The groups are shells around one centre, one inside the other: the same stretched ball of 8 dimensions in 6 sizes.
In the rows, 128 means zero.
Known rows, each followed by its group:
[121  98 167 161 173  97 143 128  97 137 146 172 100 102 156 157 123 119
 130 127 115 183  72 126 120] | M
[126 129 181 169 172  96 143 115 100 126 134 171  95 122 155 150 133 119
 118 128 119 175  64 133 123] | Q
[120 112 173 149 188  97 135 108  96 156 134 150 126 113 191 133 129 116
 100 112 102 149  73 112  92] | M
[131 129 181 148 167 111 142  91  87 111 129 174 118 134 160 131 144 112
  95 134 109 152  80 136 106] | J
[127 141 181 171 144 110 129  85  89  96 138 191  84 127 150 130 130 122
  93 114 111 160  51 132  92] | L
[106  81 153 162 198 100 132 144 100 187 144 152 123  89 191 160 112 113
 129 125 103 191  59 101 109] | M
[126 107 174 142 191 112 158 117  93 140 151 171 138 119 169 155  67 124
 117 144 112 174  85 131 117] | V
[117  96 162 151 185 117 146 120  94 142 149 178 132 114 170 161  81 116
 123 146 102 190  69 124 114] | M
[132 115 189 158 177  91 157 106 102 145 134 161 115 117 160 143 127 118
 124 128 108 169  85 128 119] | R
[120 108 169 140 189 109 140 105  94 138 139 165 138 124 186 145 102 115
 105 129  97 157  75 122  98] | R
[135 137 187 165 158 101 147 102  90 111 143 178  88 118 145 135 119 129
 104 119 129 161  73 136 110] | R
[126 140 183 174 160  97 129  97  94 132 130 166  89 116 166 125 149 121
  94 106 115 156  55 119  93] | V
[129 144 184 154 166 113 141  84  94  92 133 186 114 148 161 142 106 119
  97 133 104 156  63 143 104] | M
[116  91 161 142 193  96 138 127  97 151 146 156 125 105 186 154 111 117
 120 118 104 162  78 117 104] | Q
[121 107 169 155 168 113 134 102  86 142 142 172 119 109 171 133 119 116
 101 125 104 167  69 116  92] | V
[134 124 194 163 183  92 166 112 107 140 130 164 115 126 152 155 120 118
 133 143 114 183  84 138 139] | L
[108  94 153 148 189 107 118 120  90 165 137 153 129 103 201 138 137 109
  98 114  97 158  61 101  84] | M
[142 154 205 168 162  88 159  91 104 102 133 175  89 137 142 140 118 130
 113 120 123 157  76 147 122] | V
[129  98 171 129 174 104 145  97  87 120 146 170 131 118 170 137 117 117
 106 121  99 143  95 130  94] | M
[132 102 181 134 182 102 160  97  96 130 141 168 141 126 167 146 103 116
 119 136  95 158  98 134 111] | Q
[140 138 203 161 176  77 165 103 110 121 129 161 100 132 149 149 132 124
 128 123 118 159  88 145 133] | M
[122 111 172 151 182  98 141 116  98 131 136 165 115 120 170 151 129 115
 116 127 108 165  74 129 114] | Q
[137 150 196 173 145  98 145  82  95  98 142 187  80 126 143 129 111 133
 100 108 118 156  63 137  98] | V
[133 107 182 143 193  93 168 126 100 137 151 163 122 114 159 161  82 129
 132 135 124 169  98 139 132] | J
[135 125 193 158 167  88 156  94 103 121 143 171 103 120 156 142 103 129
 119 111 108 156  80 133 107] | R
[115 104 165 159 180 104 135 118  97 148 148 169 115 106 178 151  94 122
 116 119 104 175  60 115  99] | Q
[119 114 170 164 171 109 140 112  96 130 148 181 108 114 164 153  90 123
 117 127 107 181  58 125 106] | L
[132 137 188 157 177 113 161 101  99 108 138 186 120 143 149 157  82 122
 118 153 114 180  73 148 131] | M
[123  99 167 148 183 101 146 130  92 138 149 166 113 105 164 155 110 121
 121 128 121 171  81 128 118] | Q
[123 123 172 181 148 105 125 113  86 133 141 177  74  97 149 129 155 121
 101 113 127 176  54 117 100] | M
[127 119 183 158 177  96 150 105 103 129 133 170 114 126 161 151 124 116
 123 131 103 171  75 133 119] | R
[105  96 141 152 181 118 108 136  78 150 149 163 110  93 191 140 130 116
  89 114 120 163  52 104  85] | M
[124 130 172 157 171 110 136 113  88 113 151 178 100 118 163 144  91 131
  98 119 127 160  63 132 102] | Q
[121 133 175 181 161 106 133 116  96 121 138 182  82 117 152 149 125 122
 112 126 122 185  46 129 115] | J
[117 102 167 160 184  88 133 130 100 155 138 153 103 101 178 149 143 117
 120 111 112 167  67 115 109] | V
[133 117 178 140 163 114 147  89  85 101 144 184 122 129 155 136 108 119
 101 132 106 152  86 139 100] | V
[123 105 167 159 166 100 130 120  85 146 148 162  95  91 167 130 138 123
 101 106 124 159  72 113  93] | J
[142 145 207 166 165  86 165  89 105 118 137 171  97 129 146 138 106 132
 117 117 117 158  82 141 118] | V
[138 140 194 159 161  98 150  89  94 113 134 172 101 128 152 129 130 124
 101 119 117 151  80 137 107] | R
[122 122 180 169 179  97 145 115 102 147 142 167 106 112 169 150  97 126
 118 121 113 177  61 121 111] | R
[116 118 173 162 191  94 137 121 106 148 130 158 116 122 181 155 128 113
 119 126 104 173  60 121 116] | J
[129 118 184 162 180  89 158 120 106 130 146 170 102 116 155 161  94 128
 133 125 118 176  76 136 127] | Q
[134 134 194 166 176  92 160 107 103 132 145 169 102 118 156 147  84 134
 119 120 122 168  74 133 117] | V
[139 155 201 170 158  95 149  86  97 111 128 172  92 133 149 126 138 125
  98 118 121 152  71 138 110] | L
[131 135 189 175 174  96 159 121 104 126 145 177  90 118 144 160  89 132
 129 133 131 188  66 140 135] | J
[120 116 177 175 183  86 138 131 103 168 132 149  95  99 171 146 147 119
 122 115 122 178  63 113 119] | L
[139 141 198 157 165  88 155  89 100 111 139 170  99 128 155 134 110 131
 107 109 116 145  81 138 105] | Q
[123 128 173 165 180 106 143 128  94 131 150 173  98 112 161 154  87 131
 112 127 134 177  61 130 119] | Q
[119 104 164 155 191 109 141 133  89 164 146 158 122 100 177 148 104 121
 111 133 123 177  73 116 112] | V
[137 126 187 136 171 103 154  87  91 103 147 175 122 131 162 135  90 128
 100 119 109 138  92 140  97] | J
[130 140 194 176 157  85 139  88 104 128 135 168  84 117 162 129 130 128
 106  95 108 154  59 122  93] | J
[106  89 148 162 182 111 118 136  87 172 145 159 113  88 188 144 132 112
 107 119 110 180  54  99  94] | L
[123 113 168 135 188 125 149 108  89 115 150 183 143 134 172 156  59 121
 106 149 106 168  77 138 109] | M
[130 123 189 171 177  91 159 115 107 141 138 168 103 117 153 156 109 123
 133 131 115 185  73 132 130] | Q
[117  94 166 157 193  92 145 138 102 161 142 156 114 101 174 162 119 117
 132 128 114 182  74 119 124] | R
[124 112 170 143 189 106 145 121  92 130 140 165 124 122 170 153 112 118
 111 136 117 163  81 133 118] | V
[141 136 202 145 185  97 173  88 105 116 134 170 134 146 159 148  84 124
 119 140 104 157  94 148 124] | J
[116  98 165 167 182  93 137 139  99 161 143 159 100  93 169 156 130 119
 128 121 119 185  65 115 118] | Q
[118 111 164 144 197 120 148 127  92 134 144 173 138 127 173 164  78 117
 115 156 115 183  72 134 125] | J
[110  80 156 147 217  98 146 152 102 191 145 143 143  96 196 168  93 115
 134 137 108 188  76 109 123] | J
[122 106 177 155 182  87 140 107 102 157 136 153 117 108 183 138 130 118
 115 107  97 156  74 113  96] | L
[136 128 192 140 170 100 152  75  96 109 127 171 130 143 165 131 133 113
 102 128  92 141  90 139 102] | M
[112 105 153 147 176 125 122 113  83 125 147 181 124 117 180 146 102 114
  96 131 103 167  57 120  90] | L
[115  95 159 157 182 116 137 126  88 157 150 171 123 100 174 150  96 118
 114 135 111 187  65 113 105] | L
[135 120 197 155 188  75 164 108 112 147 129 150 116 122 165 148 131 120
 131 121 107 160  92 132 127] | J
[116 104 164 144 196 107 137 119  93 159 144 156 136 111 195 145  92 120
 104 122 104 160  71 112  95] | L
[134 132 195 162 186  87 166 113 110 132 136 165 110 129 156 159  97 126
 132 132 117 175  80 141 135] | Q
[128 136 178 158 154 117 133  87  83 105 137 184 105 128 158 126 127 119
  86 125 112 155  64 130  91] | R
[131 144 190 179 151  94 139  97  97 111 136 179  75 120 146 135 136 127
 107 110 122 165  58 132 107] | R
[129 137 186 152 177 109 151  91  99 107 134 180 124 146 164 148  95 119
 107 138 102 162  70 142 113] | L
[125 119 178 167 182  88 145 132 100 148 144 158  93 102 164 151 117 129
 120 114 131 171  69 123 119] | R
[124 101 174 152 175  96 144 109  96 146 147 164 116 104 172 141 109 122
 116 114 104 163  78 118  98] | R
[112 112 163 164 184 109 128 122  93 157 140 163 115 107 184 144 114 117
 104 123 111 175  53 110  99] | R
[128 154 182 178 149 117 132  96  86 100 140 191  82 127 146 132 115 128
  89 125 129 169  48 135 102] | L
[124 144 177 179 152  98 123 109  91 113 148 177  65 107 158 132 120 135
  92  93 133 156  45 123  90] | J
[125 102 177 152 192  83 155 131 106 147 145 156 111 107 168 162 106 124
 135 120 116 170  84 129 126] | V
[119 132 166 161 159 124 118  96  80 116 135 181 107 125 171 126 137 114
  79 124 111 158  50 121  85] | L
[120 121 174 176 170 101 135 119  95 151 146 168  93 100 167 141 109 127
 110 113 121 178  54 114 102] | V

New rows, each followed by its group:
[132 133 185 169 160 102 149 107  95 110 143 183  89 121 142 147 113 127
 115 128 125 174  68 140 120] | Q
[123 126 176 160 174  99 131 107  90 148 139 157 105 107 180 126 126 125
  92 104 118 149  66 113  89] | M
[140 133 200 149 169  92 160  79 102 114 129 169 119 138 157 134 124 120
 111 124 100 148  90 140 110] | V
[134 132 189 153 162  91 142  88  94 114 141 168  99 120 164 126 123 128
  97  99 112 136  79 130  90] | L
[127 135 176 148 163 122 139  86  87  91 149 194 116 137 161 140  76 126
  91 128 107 154  64 139  92] | M
[129 124 179 163 154 101 135  99  87 121 142 174  90 109 155 127 138 124
  98 109 118 155  70 124  94] | R
[129 139 187 165 184  99 152 115 100 136 133 164 109 127 163 148 111 124
 112 134 125 172  69 134 126] | V
[117 121 173 167 185  87 130 123 102 157 134 150 100 107 185 142 137 121
 109 104 115 160  58 112 103] | L
[120 103 168 144 194 100 140 120  94 158 140 152 131 109 188 143 116 117
 108 122 109 158  79 116 103] | Q
[126 108 173 157 161 102 142 108  92 119 154 181  98 106 155 146 102 127
 116 115 112 167  72 128 101] | J
[117  94 162 160 178  96 135 131  95 151 156 165 100  90 172 152 100 127
 121 108 116 173  66 113 101] | L
[110  96 153 146 191 109 127 130  90 149 146 162 124 106 188 153 110 115
 108 124 108 168  64 114 100] | R
[121 120 178 160 190  92 143 117 104 150 132 155 116 119 179 149 121 118
 116 122 108 166  67 122 113] | R
[123 101 177 142 197  82 148 113 108 153 139 149 129 114 190 151 108 120
 124 109  95 151  83 120 104] | M
[129 140 183 172 156 101 138 105  93 106 143 182  80 119 148 140 117 130
 104 114 127 164  59 135 107] | R
[118 115 171 167 167 102 132 106  99 130 138 176 102 116 167 147 125 116
 115 119 100 174  55 121 101] | J
[112  83 156 138 197 107 137 124  95 156 143 160 142 110 190 156 108 109
 119 133  93 171  76 116 105] | V
[115 107 165 173 177  97 129 132  94 164 143 159  95  91 174 144 131 121
 113 112 121 179  56 108 104] | R
[128 115 182 155 171  85 140 101  97 145 141 155 104 104 176 128 130 125
 105  95 107 143  78 115  88] | M
[124 118 178 154 180 104 150 106 103 120 141 179 120 131 164 160  91 119
 124 136 100 175  69 136 117] | J
[117 110 166 162 181  99 127 124  90 165 141 151 107  95 185 133 133 121
  99 107 119 161  63 105  93] | J
[117 101 162 145 186 121 136 112  84 154 137 164 142 115 183 138 119 108
  99 142 102 171  74 115 100] | M
[111  98 152 154 168 116 118 114  84 134 148 176 111 103 179 140 120 115
  99 116 103 166  55 111  83] | L
[134 143 195 167 160  81 140  90 103 116 132 164  85 124 161 129 144 127
 103  95 113 142  68 130  98] | J
[121 114 167 150 172 117 137 106  87 120 139 179 121 124 165 145 118 113
 104 139 106 170  69 130 106] | R
[133 117 194 149 197  89 170 109 109 152 128 153 137 130 168 154 113 115
 132 142 103 171  94 135 134] | M
[106  96 150 159 194 110 123 142  91 171 138 155 121  99 190 152 132 109
 110 132 114 183  55 106 109] | L
[131 139 187 168 146 103 136  82  93 101 142 187  88 124 151 129 118 127
  97 108 108 155  59 131  89] | V
[140 154 200 162 151 102 147  73  92  95 129 180  98 140 147 122 138 122
  92 120 114 145  75 142 102] | L
[120 125 174 179 169 104 137 122  97 137 141 175  90 110 156 150 118 122
 116 128 123 188  52 124 117] | Q
[120 105 171 147 197  85 144 128 104 150 147 152 117 107 185 156  96 127
 121 108 113 156  77 121 108] | J
[125 120 176 173 161  88 132 120  95 133 140 165  75 100 156 138 154 124
 112 103 127 164  63 122 107] | J
[131 160 186 165 151 119 135  82  87  81 142 195  93 141 151 132  95 130
  82 122 121 153  53 142  94] | M
[134 116 188 163 164  85 156 108 101 126 151 172  90 106 148 146 102 133
 127 109 119 165  81 132 112] | J
[118 110 170 156 192  91 139 128 103 147 132 155 114 117 177 157 136 113
 123 125 110 170  69 124 121] | M
[115 116 170 157 197 103 137 120  99 165 134 153 129 115 193 146 109 116
 107 126 107 169  62 112 105] | M
[133 127 187 149 184  96 158 108  98 128 143 165 118 124 164 147  91 129
 113 125 119 157  85 136 116] | R
[135 146 193 157 183 105 162 108  99 111 139 176 114 140 152 154  81 129
 113 143 128 169  77 149 132] | M
[122 121 174 160 175 109 136 107  90 144 139 167 115 113 174 135 114 120
  99 123 112 165  64 118  98] | R
[138 153 200 169 150  85 143  82  99 100 135 173  77 127 151 125 135 132
  98  95 118 139  68 136  96] | J
[128 142 186 165 158  98 136  88 100  98 141 183  90 131 161 140 105 129
 102 105 107 152  55 134  93] | M
[126 123 181 145 187 104 147  98  99 129 127 165 136 139 176 145 123 110
 109 138  96 159  78 132 112] | J
[141 136 198 148 175  96 170  96 102 100 146 180 114 138 147 154  73 132
 121 133 117 159  90 153 125] | J
[115 123 166 160 188 114 134 121  92 146 147 168 119 114 184 148  77 126
 100 126 118 172  53 117 100] | J
[117 132 169 182 151 109 119 107  91 118 139 185  77 112 157 138 139 120
 100 114 117 176  38 121  96] | M
[121 129 180 167 187  93 146 121 109 134 135 166 106 126 168 162 105 122
 125 128 113 178  59 132 125] | J
[138 132 197 156 161  94 157  80 100 111 141 178 108 129 154 135 100 128
 111 115 102 152  81 136 101] | V
[137 128 191 147 176  98 158  97  97 116 135 169 119 133 157 142 116 121
 111 132 112 155  90 141 118] | R
[126 123 178 175 163  95 140 121  95 133 153 174  78  98 153 144 102 135
 115 107 131 173  61 123 107] | L
[117 109 170 161 204  91 147 146 104 167 144 150 113 103 180 165  97 125
 128 126 125 181  68 120 127] | V
[126 124 171 157 164 104 133 114  85 118 155 174  90 105 162 136 103 134
  96 106 131 153  67 126  94] | J
[122  87 165 144 189 103 149 126  92 162 151 160 130  97 175 149  98 120
 121 129 110 173  87 117 109] | V
[118  89 161 127 202 121 150 115  91 147 146 168 164 124 187 157  72 111
 115 152  92 171  86 125 108] | M
[119  99 167 148 189 107 141 117  93 158 138 159 134 111 181 144 119 112
 112 133 103 170  77 116 106] | R
[113  79 154 148 199 102 139 146  93 178 141 149 130  93 182 156 132 109
 125 136 113 183  80 111 120] | J
[115 114 156 150 169 114 115 113  79 126 146 170 104 107 181 130 129 120
  83 108 118 147  59 115  80] | J
[118 123 167 152 180 115 129 110  87 132 137 168 121 122 180 138 116 117
  92 128 112 159  61 122  97] | R
[122 131 176 164 169 103 130 104  94 125 131 169 101 123 169 137 142 116
  99 119 112 160  59 125 102] | R
[118 104 165 154 175 110 136 111  93 135 141 174 119 115 171 148 117 113
 113 131 100 174  66 122 104] | R
[120 108 171 164 168  94 135 116  99 132 143 171  94 106 163 149 128 120
 120 112 108 170  64 122 105] | L
[121 137 170 171 158 111 121 108  85 117 142 177  84 113 163 131 130 125
  87 111 127 160  49 123  92] | R
[112 122 155 161 166 127 117 113  81 119 148 185 104 115 174 141 102 121
  87 124 117 170  43 119  88] | L
[129 111 185 139 196  83 159 110 109 134 143 157 127 124 178 157  88 126
 127 116 102 151  90 134 114] | M
[126 146 183 176 158 113 136  96  90 121 141 182  94 122 158 131 103 128
  93 121 121 169  51 126  98] | J
[113 132 160 167 162 121 108 105  79 131 138 173  99 112 181 122 135 118
  72 111 117 156  40 109  76] | M
[142 151 200 149 159 105 154  71  92  93 133 180 113 145 152 125 114 125
  91 125 110 139  84 145 101] | J
[128 151 186 184 164  96 140 119  99 117 139 175  71 118 147 147 119 132
 109 117 140 175  51 135 122] | J
